The rows of each matrix lie in a flat space through zero, up to rounding. After each matrix: how many dimensions does the smallest such space have?
In the rows, zero is written as 128.

[[152  89 121 103 127 111 118 145 131 150 117 154 135 134 140  99 129 151
  124 159  93 159 148]
 [ 89 110 143 132 141 171 136 134 149 107 156 126 101 166 153 148 109 141
  139 144 145 114 105]
 [121 143 122 164 116 122 133 114 127 143 125 121 106 124 105 137 130 110
  152 120 148 120 142]
 [103 132 164 115 164 165 164 129 153  43 154 116 114 119 134 154  99 133
  103 123 147 110  89]
 [127 141 116 164 139 111 152 131  82 172  77 151  90 125 102 158 132  86
  143 110 104 133 150]
 [111 171 122 165 111 112 136 102  91 138 102 124  93 115 121 160 135  80
  149  88 130 111 133]
 [118 136 133 164 152 136 204 120  81 108  89 113 134  96 125 170 143  93
  120 120 137 121 140]
 [145 134 114 129 131 102 120 126 100 176  91 160 123 137 114 123 124  98
  129 131  86 149 133]
 [131 149 127 153  82  91  81 100 115 160 114 117 106  97 141 117 140 129
  155 128 120 131 151]
 [150 107 143  43 172 138 108 176 160  89 172 143 110 157  93 107  84 145
  107 131 130 145 121]
 [117 156 125 154  77 102  89  91 114 172 113 128  99 130 159 129 141 123
  142 117 111 116 141]
 [154 126 121 116 151 124 113 160 117 143 128 107 163 101  85 116 135 134
  131 133 148 142 142]
 [135 101 106 114  90  93 134 123 106 110  99 163 115 116 188 115 153 129
  144 108  73 147 144]
 [134 166 124 119 125 115  96 137  97 157 130 101 116 122  98 139 135 110
  134  96 154 116 151]
 [140 153 105 134 102 121 125 114 141  93 159  85 188  98 104 106 153 115
  146  99 186 114 123]
 [ 99 148 137 154 158 160 170 123 117 107 129 116 115 139 106 168 113  90
  133 118 157 109 105]
 [129 109 130  99 132 135 143 124 140  84 141 135 153 135 153 113 119 129
  119 143 119 139 107]
 [151 141 110 133  86  80  93  98 129 145 123 134 129 110 115  90 129 106
  159 132 118 149 143]
 [124 139 152 103 143 149 120 129 155 107 142 131 144 134 146 133 119 159
   73 120 114 109  90]
 [159 144 120 123 110  88 120 131 128 131 117 133 108  96  99 118 143 132
  120  86 120 126 163]
 [ 93 145 148 147 104 130 137  86 120 130 111 148  73 154 186 157 119 118
  114 120  93 108 116]
 [159 114 120 110 133 111 121 149 131 145 116 142 147 116 114 109 139 149
  109 126 108 142 144]
 [148 105 142  89 150 133 140 133 151 121 141 142 144 151 123 105 107 143
   90 163 116 144 127]]
 | 11

[[132 147 130 128 133 126 120 108 130 120 122 104 117 141 134 113 111 133
  130 132 111 125 141]
 [147 136 150 120 158 119 102  85 133  96  75 107 104 172 121 102  71 183
  136 124 109 123 143]
 [130 150 100 110 112 101 138 131 129 121 158  97 112 109 144 154 136 124
  144 123 138 134 117]
 [128 120 110 112 116 107 141 148 127 126 147 133 125 106 130 163 143 132
  140 117 155 137 105]
 [133 158 112 116 122 109 127 112 130 116 141  87 108 128 143 132 118 130
  140 128 120 129 132]
 [126 119 101 107 109 101 148 159 126 128 159 134 126  94 133 177 155 127
  143 115 165 140  97]
 [120 102 138 141 127 148 134 149 125 145 127 166 150 120 117 127 148 113
  115 130 136 127 124]
 [108  85 131 148 112 159 149 180 121 166 151 194 170  95 114 143 183  84
  107 131 152 130 112]
 [130 133 129 127 130 126 125 121 129 124 125 120 124 133 130 124 121 132
  130 128 124 127 131]
 [120  96 121 126 116 128 145 166 124 143 145 168 147 101 120 160 161 117
  126 120 160 135 103]
 [122  75 158 147 141 159 127 151 125 145 100 197 159 133 101 120 139 131
  108 126 142 126 122]
 [104 107  97 133  87 134 166 194 120 168 197 166 161  65 133 175 207  63
  120 129 165 137  99]
 [117 104 112 125 108 126 150 170 124 147 159 161 147  92 125 164 170 105
  127 122 160 136 103]
 [141 172 109 106 128  94 120  95 133 101 133  65  92 137 148 131  98 149
  150 125 115 129 134]
 [134 121 144 130 143 133 117 114 130 120 101 133 125 148 120 113 107 149
  126 127 121 125 135]
 [113 102 154 163 132 177 127 143 124 160 120 175 164 131 113  96 150  92
   97 143 114 119 144]
 [111  71 136 143 118 155 148 183 121 161 139 207 170  98 107 150 178 101
  109 125 162 132 104]
 [133 183 124 132 130 127 113  84 132 117 131  63 105 149 149  92 101 118
  130 143  83 119 161]
 [130 136 144 140 140 143 115 107 130 126 108 120 127 150 126  97 109 130
  120 136 104 121 148]
 [132 124 123 117 128 115 130 131 128 120 126 129 122 125 127 143 125 143
  136 121 140 132 118]
 [111 109 138 155 120 165 136 152 124 160 142 165 160 115 121 114 162  83
  104 140 124 123 135]
 [125 123 134 137 129 140 127 130 127 135 126 137 136 129 125 119 132 119
  121 132 123 126 133]
 [141 143 117 105 132  97 124 112 131 103 122  99 103 134 135 144 104 161
  148 118 135 133 120]]
 | 3

[[ 81  79 146 173 111  98 185 160 103 103 178 136 110 143  88 137 120 131
  115 106 124 138 156]
 [ 79  78 164 181 125 107 111 106 125 150 161  85 112 109 153 137 101 152
  138  93 122 129 174]
 [146 164 127  74 136 183  71  95 172 221 112  69 133 118 168 136 136 121
  143 120 118 145  99]
 [173 181  74  80 117 118 143  65  53  85 150 170 166  76  97 121 137 132
  156 125 144 107  74]
 [111 125 136 117  52 127 119 103  89 147 140 177 128 126 102 132 114 129
  154 156 126  50 130]
 [ 98 107 183 118 127  95 143 138 111 123 102 105 125 122 141 126 128 133
  103 136 118 113 155]
 [185 111  71 143 119 143  91 135 151 142 116 185 154 148 119 122  93 127
  118 127 118 123 126]
 [160 106  95  65 103 138 135  79 124 173 120 144 149 130 130 115  97 122
  137 159 111  71  74]
 [103 125 172  53  89 111 151 124  99 147  86 135 127 130 134 135 135 113
  111 169 111  61 125]
 [103 150 221  85 147 123 142 173 147 144  58  67 119 141 145 111 164 120
   89 168 123 138 134]
 [178 161 112 150 140 102 116 120  86  58 109 172 164  98 105  97 128 146
  126 137 149 129 124]
 [136  85  69 170 177 105 185 144 135  67 172 142 122 141 117 134 116 126
  116  92 130 177 122]
 [110 112 133 166 128 125 154 149 127 119 164 122 118 139 100 126 128 132
  127 112 132 155 135]
 [143 109 118  76 126 122 148 130 130 141  98 141 139 142 135 129 118 113
  104 147 109 104 110]
 [ 88 153 168  97 102 141 119 130 134 145 105 117 100 135 149 145 155 115
  143 159 130  88 137]
 [137 137 136 121 132 126 122 115 135 111  97 134 126 129 145 110 129 131
  139 169 137  94 114]
 [120 101 136 137 114 128  93  97 135 164 128 116 128 118 155 129 101 140
  140 124 119 101 143]
 [131 152 121 132 129 133 127 122 113 120 146 126 132 113 115 131 140 131
  138 113 137 146 123]
 [115 138 143 156 154 103 118 137 111  89 126 116 127 104 143 139 140 138
  117  96 134 160 168]
 [106  93 120 125 156 136 127 159 169 168 137  92 112 147 159 169 124 113
   96  74 101 181 162]
 [124 122 118 144 126 118 118 111 111 123 149 130 132 109 130 137 119 137
  134 101 128 133 143]
 [138 129 145 107  50 113 123  71  61 138 129 177 155 104  88  94 101 146
  160 181 133  28 100]
 [156 174  99  74 130 155 126  74 125 134 124 122 135 110 137 114 143 123
  168 162 143 100  61]]
 | 9

[[155 135 129 109 139  79 202 132  91 123  90 176 127 102 165 114 135 123
  109 106 155 176 177]
 [135 170 115 141 131 139 133 139 106 119 106 139 129 126 118 133 122 143
  135 130 145 163 136]
 [129 115 135 136 134 102 132 133  99 108 128 137 126 141 124 130 151 145
  130 125 126 138 145]
 [109 141 136 127 174 139 155 113 110  89 118 101 135 105 131 111 119 152
  102 140 118 142 125]
 [139 131 134 174 145 120 119 110 160 129 136 139 142 145  86 182 113 143
  110 163 138 118 117]
 [ 79 139 102 139 120 123 177 159 107 129  81 121 124 100 116  64 126 131
  122 117 151 122 146]
 [202 133 132 155 119 177 123 114 132 128 161 125 104 163 168 122 112  94
  104 144 157 140 125]
 [132 139 133 113 110 159 114 133 106 116 148 149 142 136 141 118 128 146
  149 147 125 110 159]
 [ 91 106  99 110 160 107 132 106 194 137 123 153 170  83  94 110 103 133
  129  99 128 130  92]
 [123 119 108  89 129 129 128 116 137 183 120 110 132 153 178 129 131 123
  143  95  85 108 108]
 [ 90 106 128 118 136  81 161 148 123 120 133 140 154 101 132 110 128 132
  157 120 131 126 145]
 [176 139 137 101 139 121 125 149 153 110 140 184 138 122 133 100 128 126
  135 110 111 154 148]
 [127 129 126 135 142 124 104 142 170 132 154 138 137 142 102 116 133 122
  111 125 125 130 127]
 [102 126 141 105 145 100 163 136  83 153 101 122 142 125 154 105 133 142
  116 100  91 121 130]
 [165 118 124 131  86 116 168 141  94 178 132 133 102 154 221 126 120 107
  165 115 163 111 155]
 [114 133 130 111 182  64 122 118 110 129 110 100 116 105 126 160 143 149
   79 110  94 118 107]
 [135 122 151 119 113 126 112 128 103 131 128 128 133 133 120 143 193 121
  120 117 146 152 137]
 [123 143 145 152 143 131  94 146 133 123 132 126 122 142 107 149 121 189
  150 130 121 103 108]
 [109 135 130 102 110 122 104 149 129 143 157 135 111 116 165  79 120 150
  225 132 150 128 168]
 [106 130 125 140 163 117 144 147  99  95 120 110 125 100 115 110 117 130
  132 187 133 140 148]
 [155 145 126 118 138 151 157 125 128  85 131 111 125  91 163  94 146 121
  150 133 155 150 142]
 [176 163 138 142 118 122 140 110 130 108 126 154 130 121 111 118 152 103
  128 140 150 181 168]
 [177 136 145 125 117 146 125 159  92 108 145 148 127 130 155 107 137 108
  168 148 142 168 152]]
 | 19

[[133 138 131 128 139 136 121 113 136 153  99 118 127 130 119 135 125 140
  104 150 141 140  79]
 [138 125 107 138 149 161 143 101 147 156  90 105 108 128  97 138 168 134
  101 149 157 124  81]
 [131 107 107 157 152 158 135 104 153 162  94  86 131 127  78 134 179 148
  111 143 173 123  65]
 [128 138 157 122 120 101 111 144 116 122 145 140 146 129 148 121  94 134
  133 123 115 137 147]
 [139 149 152 120 134 117 115 124 127 146 116 133 129 129 138 130 101 136
  105 145 126 143 111]
 [136 161 158 101 117 111 123 141 105 114 127 159 119 135 173 123  86 122
  118 131 103 140 161]
 [121 143 135 111 115 123 120 134 113 117 118 144 129 135 155 126 101 128
  128 132 113 141 122]
 [113 101 104 144 124 141 134 132 130 117 131 112 140 129 110 124 158 132
  152 113 141 117 122]
 [136 147 153 116 127 105 113 130 126 136 138 142 131 125 144 130  89 127
  116 137 112 141 131]
 [153 156 162 122 146 114 117 117 136 161 117 131 121 124 130 133 102 135
   88 153 130 141 115]
 [ 99  90  94 145 116 127 118 131 138 117 150 113 156 122 105 131 138 129
  167 113 127 125  99]
 [118 105  86 140 133 159 144 112 142 131 113 109 119 127 100 136 171 125
  135 128 145 117  95]
 [127 108 131 146 129 119 129 140 131 121 156 119 144 123 114 120 143 131
  147 109 135 114 161]
 [130 128 127 129 129 135 135 129 125 124 122 127 123 131 129 125 139 128
  127 126 133 123 137]
 [119  97  78 148 138 173 155 110 144 130 105 100 114 129  89 134 196 126
  136 125 158 109  99]
 [135 138 134 121 130 123 126 124 130 133 131 136 120 125 134 132 115 122
  119 134 120 131 131]
 [125 168 179  94 101  86 101 158  89 102 138 171 143 139 196 115  49 130
  130 125  88 154 163]
 [140 134 148 134 136 122 128 132 127 135 129 125 131 128 126 122 130 136
  118 128 137 125 145]
 [104 101 111 133 105 118 128 152 116  88 167 135 147 127 136 119 130 118
  178  93 112 116 170]
 [150 149 143 123 145 131 132 113 137 153 113 128 109 126 125 134 125 128
   93 148 134 131 121]
 [141 157 173 115 126 103 113 141 112 130 127 145 135 133 158 120  88 137
  112 134 118 142 150]
 [140 124 123 137 143 140 141 117 141 141 125 117 114 123 109 131 154 125
  116 131 142 116 134]
 [ 79  81  65 147 111 161 122 122 131 115  99  95 161 137  99 131 163 145
  170 121 150 134  33]]
 | 5

[[102 134 151 203 158 108 136 208 119 226  91 127 134 162  77 140  91 189
  111 145 137 114 150]
 [134  96 131  94 167  95  63  63 123  65 136 113 125 127 136 133 154 133
  173 110 126 122 163]
 [151 131 172 154 120 120 143 158 128 140 139 196 101 144 122 146  85 137
  142  95 154 126 119]
 [203  94 154 148 101 132 133 203 145 110 123 181  75 102 193 113  49 140
  146 122 190 157 127]
 [158 167 120 101  74 142 135 115 126 125 183 143 123 110 140 137 133  74
   85  74 137 118 108]
 [108  95 120 132 142 196 136  89  81 129 134 106 177 135 148 160 147 108
   97  70 101 125 110]
 [136  63 143 133 135 136 135  94 110 110 138 156 146 154 167 168 108 145
  156 106 145 155 113]
 [208  63 158 203 115  89  94 169 109 164 177 116  96 134 129  84  84 128
  179  55 104 118  75]
 [119 123 128 145 126  81 110 109 143 124 150 119 133 151 108 128 117 128
  158 116 140 138 140]
 [226  65 140 110 125 129 110 164 124 110 119 144  82  73 203 106 117 154
  151 170 142 144 115]
 [ 91 136 139 123 183 134 138 177 150 119 125 141 109 127 103 129 109 132
  136 209 120 133 147]
 [127 113 196 181 143 106 156 116 119 144 141 212 114 194  93 168 103 140
  189  82 132 120 105]
 [134 125 101  75 123 177 146  96 133  82 109 114 155  55 168 123 162 110
  107 176 129 165 138]
 [162 127 144 102 110 135 154 134 151  73 127 194  55 184 192 149 123 100
  165 155 166 112 117]
 [ 77 136 122 193 140 148 167 129 108 203 103  93 168 192  91 155 155 127
  112 128 106 109 125]
 [140 133 146 113 137 160 168  84 128 106 129 168 123 149 155 184 179  88
  142 163 145 127 143]
 [ 91 154  85  49 133 147 108  84 117 117 109 103 162 123 155 179 171 143
   55 151 152 120 177]
 [189 133 137 140  74 108 145 128 128 154 132 140 110 100 127  88 143 128
  144 114 108 126  77]
 [111 173 142 146  85  97 156 179 158 151 136 189 107 165 112 142  55 144
  112 107 185 137 129]
 [145 110  95 122  74  70 106  55 116 170 209  82 176 155 128 163 151 114
  107  77 133 138 108]
 [137 126 154 190 137 101 145 104 140 142 120 132 129 166 106 145 152 108
  185 133 147 132 157]
 [114 122 126 157 118 125 155 118 138 144 133 120 165 112 109 127 120 126
  137 138 132 166 125]
 [150 163 119 127 108 110 113  75 140 115 147 105 138 117 125 143 177  77
  129 108 157 125 178]]
 | 12
